The first 8 rows are patterns. Each new row is the sum of 2 different patterns, raised or lowered, with some noise. Before adding, each is slid sideways (what falls off one end comes back at the other), maybe read backwards, and multiplied by a number that may be negative. Names go in the order of the patterns.
Some rows, each with the names of its patterns after it:
-1.342; 0.405; -0.010; 0.454; 0.625; -0.603; 1.029; -0.307; -2.549; 0.964; -0.980; -0.204; -1.064; 1.440; 2.868; 0.353; -0.454; -0.674; -0.132; -0.696; -1.176; 0.646; -0.097; -1.018; -0.386; -0.867; -0.233; -0.116; 0.490; 2.516; 0.063; 1.412; 1.276; -2.027; 0.238; -0.903
Q_484
0.782; -0.100; -0.473; -0.607; -0.752; -0.557; 0.005; -0.103; 0.720; -0.279; 1.500; -1.048; 1.070; -0.147; -1.738; -0.911; -0.982; -0.620; 0.210; -0.495; 0.957; 0.326; 0.049; 1.736; 1.105; -0.096; 2.231; 0.805; -0.145; 0.579; -0.761; -0.020; 0.461; -1.549; 0.283; -0.384
Q_730
0.203; 0.862; -0.050; 0.230; 1.155; 1.277; -0.109; -0.358; -1.329; 0.544; -0.665; 0.404; -0.616; 0.242; -0.692; 0.163; -0.625; 3.415; -0.107; 1.025; 1.271; -0.650; -1.111; -1.381; 2.386; -1.845; 0.075; 0.495; -0.907; 0.691; -0.581; 1.660; -0.067; -0.720; -0.103; 1.646
Q_38
0.886; -2.961; -0.345; 0.281; -0.338; -0.360; 1.267; 0.625; -0.985; -0.707; 0.457; 1.126; 1.285; 0.830; -0.562; 0.995; -0.459; 1.086; -0.002; 0.396; -1.971; -0.757; 0.038; 0.281; -0.203; -0.869; -2.052; -1.127; -0.370; -0.476; 1.558; 0.344; -1.633; 1.389; -1.997; 0.696
Q_92
0.292; 0.014; -1.105; 0.393; -0.618; -0.296; 1.003; -0.141; -0.404; 0.409; 0.979; 0.814; -1.439; -0.013; 0.208; 2.006; 1.240; -1.142; 0.622; -1.331; 1.756; -0.833; 1.382; -0.370; -0.829; -0.043; -0.901; -0.760; -0.916; 0.413; 0.212; -0.399; -0.288; -0.062; -0.568; 0.582
Q_295
0.095; 0.754; 1.111; 0.241; 0.571; 0.653; 1.020; -1.263; -1.180; -0.285; -0.440; -0.136; -0.958; 0.425; 0.165; 0.181; 0.155; -0.883; -1.867; 0.429; 0.118; -0.299; 0.050; -2.427; 0.685; -0.045; -0.305; -0.131; -0.450; 0.036; -0.087; 1.332; 0.275; 0.055; 0.525; 1.668
Q_237
-0.777; -0.347; -0.721; -0.386; 0.477; -1.268; 1.379; 0.917; 0.853; -1.316; 1.343; -1.177; 0.322; -0.549; -0.027; 0.307; 0.108; 1.469; -0.537; 2.249; -1.034; 1.128; -0.562; -0.611; 0.908; 1.089; 0.831; 0.363; 1.989; -1.703; 0.602; 2.246; -0.262; -0.045; -1.310; -1.696
Q_468
-0.529; -0.346; -1.415; 0.886; 0.201; -0.486; 1.240; 0.950; 0.485; 0.220; 1.040; -2.343; 0.816; 0.642; -0.113; -0.495; 1.355; -0.577; -1.128; 0.121; -1.226; 1.512; -0.109; -1.803; 0.384; -0.599; 0.739; 0.043; 0.328; 0.727; -0.065; -1.386; -0.257; 1.463; 0.889; 1.117
Q_457

New rows, each followed by the names of its patterns:
-2.725; 0.448; -1.349; -3.157; -0.951; -0.607; -0.745; -0.578; -1.298; -0.162; -1.500; -1.486; -2.377; -0.683; -0.882; -1.697; -1.082; -2.284; -1.544; -2.033; -1.655; -1.642; -2.237; -1.060; -0.393; -0.036; -2.073; -2.557; -0.841; -0.764; -1.788; -0.656; 0.419; -2.333; -1.818; 1.009
Q_92 Q_295
-0.832; -2.394; -0.489; -1.054; -1.717; -1.074; -3.259; -1.044; -0.910; -2.182; -1.366; -0.183; -0.476; -0.680; 0.399; -0.148; -1.111; -1.369; 0.572; -0.871; -1.144; -1.128; -1.100; -1.616; -2.928; -1.492; -2.685; -1.148; -0.766; -1.759; 0.672; -2.739; -2.516; -0.760; -1.315; -1.389
Q_484 Q_237
-1.527; -1.456; 0.398; -1.115; 1.767; -0.303; -1.031; 0.732; 0.168; 2.175; 1.841; 0.792; 0.433; 1.251; 0.493; -0.399; 0.715; -1.063; -0.844; -0.408; 1.578; -2.463; 0.984; -0.509; 0.550; 0.436; -1.392; -0.520; -1.134; 0.636; -1.496; 1.150; -1.503; 0.365; 0.217; -0.796
Q_237 Q_468
0.082; 0.620; -0.573; 0.149; 0.097; 0.460; 1.357; 0.030; 0.774; -1.431; -2.243; 0.817; -1.481; -0.801; 1.286; -0.186; 0.518; 0.835; -0.275; 0.738; -0.378; -1.396; -0.178; -1.658; 0.607; 2.441; -0.206; 0.257; -0.071; 1.118; -1.951; -3.203; -0.669; 0.206; -0.160; 1.218
Q_484 Q_457
1.799; -0.525; 1.770; 2.488; 1.682; 2.021; 0.729; 1.218; 1.154; 2.586; -0.533; 1.491; -1.105; 2.045; 0.744; 0.981; -0.327; 0.808; 0.069; -0.170; 1.488; 4.018; -0.641; 2.249; 2.437; 1.272; 1.091; 0.200; 3.675; -0.367; 1.268; 1.288; 1.078; 0.716; -0.098; 2.202
Q_38 Q_468
0.550; 0.833; -1.073; -0.478; -1.107; -0.592; -0.058; -2.832; 0.910; -2.461; -1.913; -0.637; 1.271; 0.077; -1.417; 2.753; -0.857; -0.713; -1.124; 1.396; -1.645; -0.677; 0.048; -0.834; -0.824; -1.104; -1.740; 0.892; 0.680; 0.309; 0.560; 0.741; -0.298; 0.667; -0.617; -0.758
Q_38 Q_92
1.921; 2.041; 0.503; 2.394; 0.940; 1.292; 0.340; 1.773; -1.609; 2.507; 0.076; 1.915; 0.477; 0.931; 0.374; -0.134; 0.750; 2.094; 1.995; 0.845; 2.578; 0.924; -0.888; -1.143; 2.233; -1.026; -0.749; 2.985; -0.477; -0.275; 0.758; 2.621; 2.123; 2.012; 1.566; 2.878
Q_38 Q_468
1.103; 1.811; -0.281; -0.225; 0.891; 1.823; 1.866; 1.987; -0.562; 2.365; 0.052; 0.400; 3.408; -1.584; 0.287; 0.848; 1.919; 1.579; 2.003; 3.926; 0.077; 0.809; 1.009; 1.891; 1.599; 1.910; 0.507; 2.387; 0.045; 1.633; 1.158; 2.202; 0.504; 0.883; 1.148; 2.046
Q_38 Q_92
-0.046; 0.252; 0.330; -0.045; 2.261; 0.972; 2.125; 0.190; 1.297; 0.830; -0.310; 0.940; 0.965; 0.852; 1.340; 3.034; -0.795; 0.728; 2.063; 0.427; 2.114; -0.707; -0.582; 0.161; 0.427; 0.425; 0.224; 1.006; -1.038; 1.254; 1.109; 0.641; -1.357; 1.242; -0.892; 0.025
Q_237 Q_468
0.619; 2.377; 0.501; 0.406; 1.368; 0.005; 1.479; 0.219; 0.915; 1.386; -0.460; -0.448; 0.157; 2.115; 1.108; 1.059; -0.223; -0.124; -0.741; 1.319; 0.624; 0.642; 1.313; 2.201; 0.217; 1.386; 1.136; -2.239; 0.686; 0.460; 0.147; 0.306; 1.260; 0.733; -0.094; 0.599
Q_730 Q_457
0.951; 0.021; -1.657; -0.611; 1.781; 0.849; 2.159; 0.257; 2.482; 0.477; -0.711; 0.910; -0.610; -0.230; 0.587; -0.682; 1.589; 1.391; 0.272; 1.731; -0.608; -0.893; 0.658; -1.597; 0.303; 0.573; 0.444; 2.604; 0.807; 1.626; 0.498; -0.349; 2.423; 1.662; 0.685; 1.088
Q_484 Q_237
1.150; 1.067; 1.554; -0.989; 0.840; 1.138; -0.255; 2.189; 0.448; 0.616; 2.681; 1.605; 1.183; 2.530; -0.090; 1.181; 1.498; -1.358; 2.484; -1.117; -1.423; -0.914; -0.262; 1.242; 1.424; 1.941; 1.533; 0.254; 0.647; 0.479; -0.157; 0.368; -0.748; 0.357; -1.091; 0.186
Q_730 Q_38
-2.349; -0.048; -0.238; -2.797; 0.793; 0.878; -1.495; 0.526; -1.825; 0.527; 1.501; -0.117; -0.522; -1.258; -2.497; -2.443; -0.395; -0.927; -1.087; 0.128; -2.413; 0.595; 0.450; 0.433; -0.846; 0.414; -1.144; 0.743; 0.330; 0.849; 1.544; -1.529; -0.661; 0.462; 1.361; -1.407
Q_484 Q_92
0.383; 1.377; 2.729; -0.138; 0.761; 0.957; 2.830; 2.284; 1.602; 1.051; -0.047; 2.343; 2.719; 0.820; 1.654; 1.002; 1.732; 1.058; 0.610; 0.811; 2.013; 0.040; 0.936; -0.184; -0.021; 2.704; 0.931; 0.972; 1.717; 1.905; -1.195; 2.534; 1.652; 1.661; 1.326; 2.733
Q_295 Q_457
0.575; -0.485; 0.808; -0.009; -0.273; 0.693; 1.379; -0.540; -0.159; 0.072; 0.164; -0.394; 0.222; 2.015; -1.218; 1.065; -1.132; 0.448; -1.101; 0.616; 2.011; 0.416; -0.075; -1.009; 0.420; -0.206; 0.790; -0.142; -0.115; 0.866; -1.529; -0.096; 0.316; -1.007; 0.079; -0.017
Q_295 Q_237
-0.846; -1.981; 0.370; 0.310; -1.291; 1.031; -1.045; -0.491; -1.140; 0.349; -1.262; -1.523; 0.708; -0.949; 0.954; -1.075; 0.767; -2.175; -0.174; -0.643; -1.396; -1.085; -0.813; -0.453; -2.456; -0.366; -1.215; 0.850; -1.640; -1.659; -0.881; -1.636; -0.634; -1.554; -1.664; -1.405
Q_468 Q_457
-3.818; -2.319; -2.563; -1.834; -0.658; -2.492; 0.077; -2.512; -0.112; -1.208; -1.380; -2.659; -0.343; -2.288; -1.508; -1.038; -2.599; -0.414; -1.682; -1.558; -2.114; 0.136; -1.583; -1.843; -0.454; -1.482; 0.765; -0.382; -0.298; -0.797; -1.672; -3.276; -2.594; -1.877; -3.190; -2.561
Q_730 Q_468
0.477; -0.663; -0.177; -0.555; 0.052; -1.456; -0.315; 0.586; -0.819; -0.395; -0.858; -0.498; -1.301; -1.154; -0.232; -2.811; -0.749; -0.984; -1.088; -0.676; -2.449; -1.179; -1.113; -0.495; -0.656; -1.119; -1.672; -0.716; -1.411; -1.557; -2.176; -1.170; -0.037; -0.405; -1.634; -1.333
Q_295 Q_237
0.106; -0.573; -1.106; 0.721; 0.019; 0.608; 0.776; -0.505; 0.455; 0.435; -1.289; 1.303; -0.717; 0.290; -0.404; 0.299; 2.427; -0.910; 0.522; -0.798; 0.822; -1.241; -1.965; 0.193; 0.071; 0.225; -0.787; -1.217; -0.381; 0.098; 0.370; 1.193; 0.238; 1.238; 0.749; -0.746
Q_484 Q_295
1.575; 0.208; 0.496; -0.097; -1.598; -0.434; 1.799; -1.327; -0.083; -1.594; -1.057; 0.101; 1.243; 1.338; -1.353; 0.867; -2.881; 1.224; -1.158; -0.246; 0.538; 0.541; 0.926; -0.044; 1.709; -2.466; 1.839; -0.226; -0.919; -1.549; 2.140; -0.664; -0.202; 0.914; -0.282; 1.813
Q_468 Q_457
0.501; -0.321; 1.968; -2.435; 2.202; 0.147; -1.774; 1.029; -0.681; -0.014; -2.381; 1.640; -0.341; -0.285; -2.155; -1.078; -1.944; 0.277; -0.623; -1.898; -0.231; 0.201; 0.635; 0.205; -1.505; -0.769; -0.470; 1.376; -0.293; -0.221; -0.506; 0.395; -3.961; 0.412; -1.552; 0.047
Q_38 Q_457
1.422; 0.377; 0.361; 0.196; 1.142; 0.619; -0.018; 0.722; -4.016; -0.601; 1.009; -1.525; 0.024; -2.481; -1.772; -0.632; 0.468; 0.450; -0.476; -0.013; -1.986; -0.096; -1.431; -1.154; -1.391; 0.926; 0.887; 0.124; 1.070; -0.172; 1.703; -0.627; 0.441; -0.877; 1.163; -0.167
Q_237 Q_468
-0.804; -0.209; -1.177; 0.512; -0.680; 0.094; 0.283; -1.221; 0.282; 0.400; 0.336; 0.615; -1.217; -0.944; -2.865; -0.510; 1.288; -1.200; 0.647; -2.284; 3.187; -0.805; -0.527; -0.270; -1.717; -0.991; -1.140; -1.488; 0.192; 0.481; -0.562; 1.031; -1.903; -1.981; -0.926; -2.452
Q_484 Q_295
2.477; 0.369; 1.492; 0.519; 0.708; 1.049; 1.818; 1.648; 1.243; 1.937; -0.026; 1.721; 2.980; 1.139; 1.457; 0.130; -0.308; 1.829; 0.966; 0.948; 0.914; 1.208; 1.329; 2.565; 1.794; 1.668; 0.114; 1.964; 0.814; 1.565; 0.901; 1.245; 2.193; 1.735; 1.728; 0.357
Q_237 Q_468
-1.678; -1.220; -1.873; -1.190; -1.549; 0.513; -0.503; -1.628; 0.210; -0.969; -0.792; 0.044; -0.058; -0.636; -1.284; 0.107; -1.352; -0.553; -0.894; -1.190; -0.320; -1.177; -0.463; -1.746; -1.797; -1.621; -0.103; -0.703; -0.745; -1.010; -0.389; -1.393; -0.470; -1.570; -1.318; -0.802
Q_295 Q_468
-1.646; -0.791; -1.875; -0.268; -1.266; -0.795; -2.153; -2.811; -0.387; 0.868; -1.575; -1.982; -3.596; -3.186; 0.575; -1.999; 0.215; -2.816; 0.364; -1.779; -2.199; -1.368; -1.955; -1.145; -1.892; -1.397; -2.198; -3.493; -1.742; -1.372; -1.902; -2.231; -1.923; -1.910; -1.108; -0.419
Q_295 Q_237
0.351; -0.824; 1.239; 0.136; 0.845; 0.032; -1.709; 0.900; -0.405; 0.971; -0.130; 1.502; 2.573; 1.576; 0.220; 0.488; 0.851; 0.102; -0.067; 1.126; 0.950; -1.041; -0.566; -0.294; -0.177; 0.230; 0.076; 2.146; 0.405; 1.484; 1.180; -1.416; -0.668; 0.172; -0.444; 0.307
Q_484 Q_237
-0.419; -0.069; -1.296; 1.770; -2.834; -0.889; 0.348; 0.085; -0.816; -1.478; -0.213; -0.567; -2.528; -0.390; -0.126; -1.881; -1.111; -1.271; 0.001; 1.134; -0.035; -2.100; -0.878; -1.684; -0.431; -1.052; 2.387; -2.225; -1.469; 0.554; -1.935; 0.183; 2.205; -2.484; 0.615; 0.778
Q_38 Q_92
0.610; -0.656; 0.289; 0.179; -1.402; -1.097; -1.754; -2.369; 0.332; -2.224; -2.350; -1.775; -1.007; -2.518; -0.312; -1.745; -1.486; -1.112; -0.677; 0.795; -0.318; -2.281; -1.042; -1.999; -0.801; -1.768; -0.824; 0.837; -1.226; -0.881; 0.684; -1.739; 0.135; -2.072; -1.713; -1.026
Q_730 Q_92
0.046; 0.249; -0.600; 0.612; -1.749; -1.043; -2.134; -2.901; -1.833; -1.564; -0.630; 0.021; -1.392; -0.355; -2.502; -2.969; 0.058; -1.050; -1.418; -1.053; 0.012; 2.598; 0.444; -0.508; -1.018; -1.555; -2.345; -1.457; 0.651; -1.335; -2.135; -1.073; -2.039; -3.335; -0.184; 0.088
Q_484 Q_92
0.207; 0.415; 1.344; -1.868; 0.287; 0.152; -0.421; -1.033; -0.159; -0.864; -0.203; 0.432; 0.341; 1.985; 0.133; 1.168; 1.840; 0.838; 0.914; 0.692; 2.492; 0.634; -0.295; 0.973; -0.568; 1.653; 0.750; 1.325; 0.908; 0.904; 1.237; 1.146; -0.109; -1.027; 0.967; -0.759
Q_237 Q_468
-1.135; 0.046; 0.378; -3.908; 0.071; -1.049; -1.093; -0.646; -4.285; -2.893; -1.744; -1.812; -2.010; -0.773; -0.604; -3.002; -0.900; -0.327; 0.065; -1.602; 0.329; -2.821; -0.566; -1.871; -0.585; -1.201; -0.855; -1.601; -2.490; 0.363; -2.033; -0.576; -2.317; -3.139; -1.409; -0.865
Q_92 Q_468
-2.249; -0.646; -1.816; -2.334; -0.286; -0.942; -0.813; -1.825; 1.116; 0.793; -1.844; 0.238; -2.562; 1.328; -2.005; 0.002; -2.432; -3.169; -0.418; 0.848; -0.032; -1.921; -1.695; -1.610; 1.672; -1.508; -1.862; -0.447; -0.225; -0.884; 0.146; -0.875; -2.552; -1.819; -0.529; -1.484
Q_295 Q_237
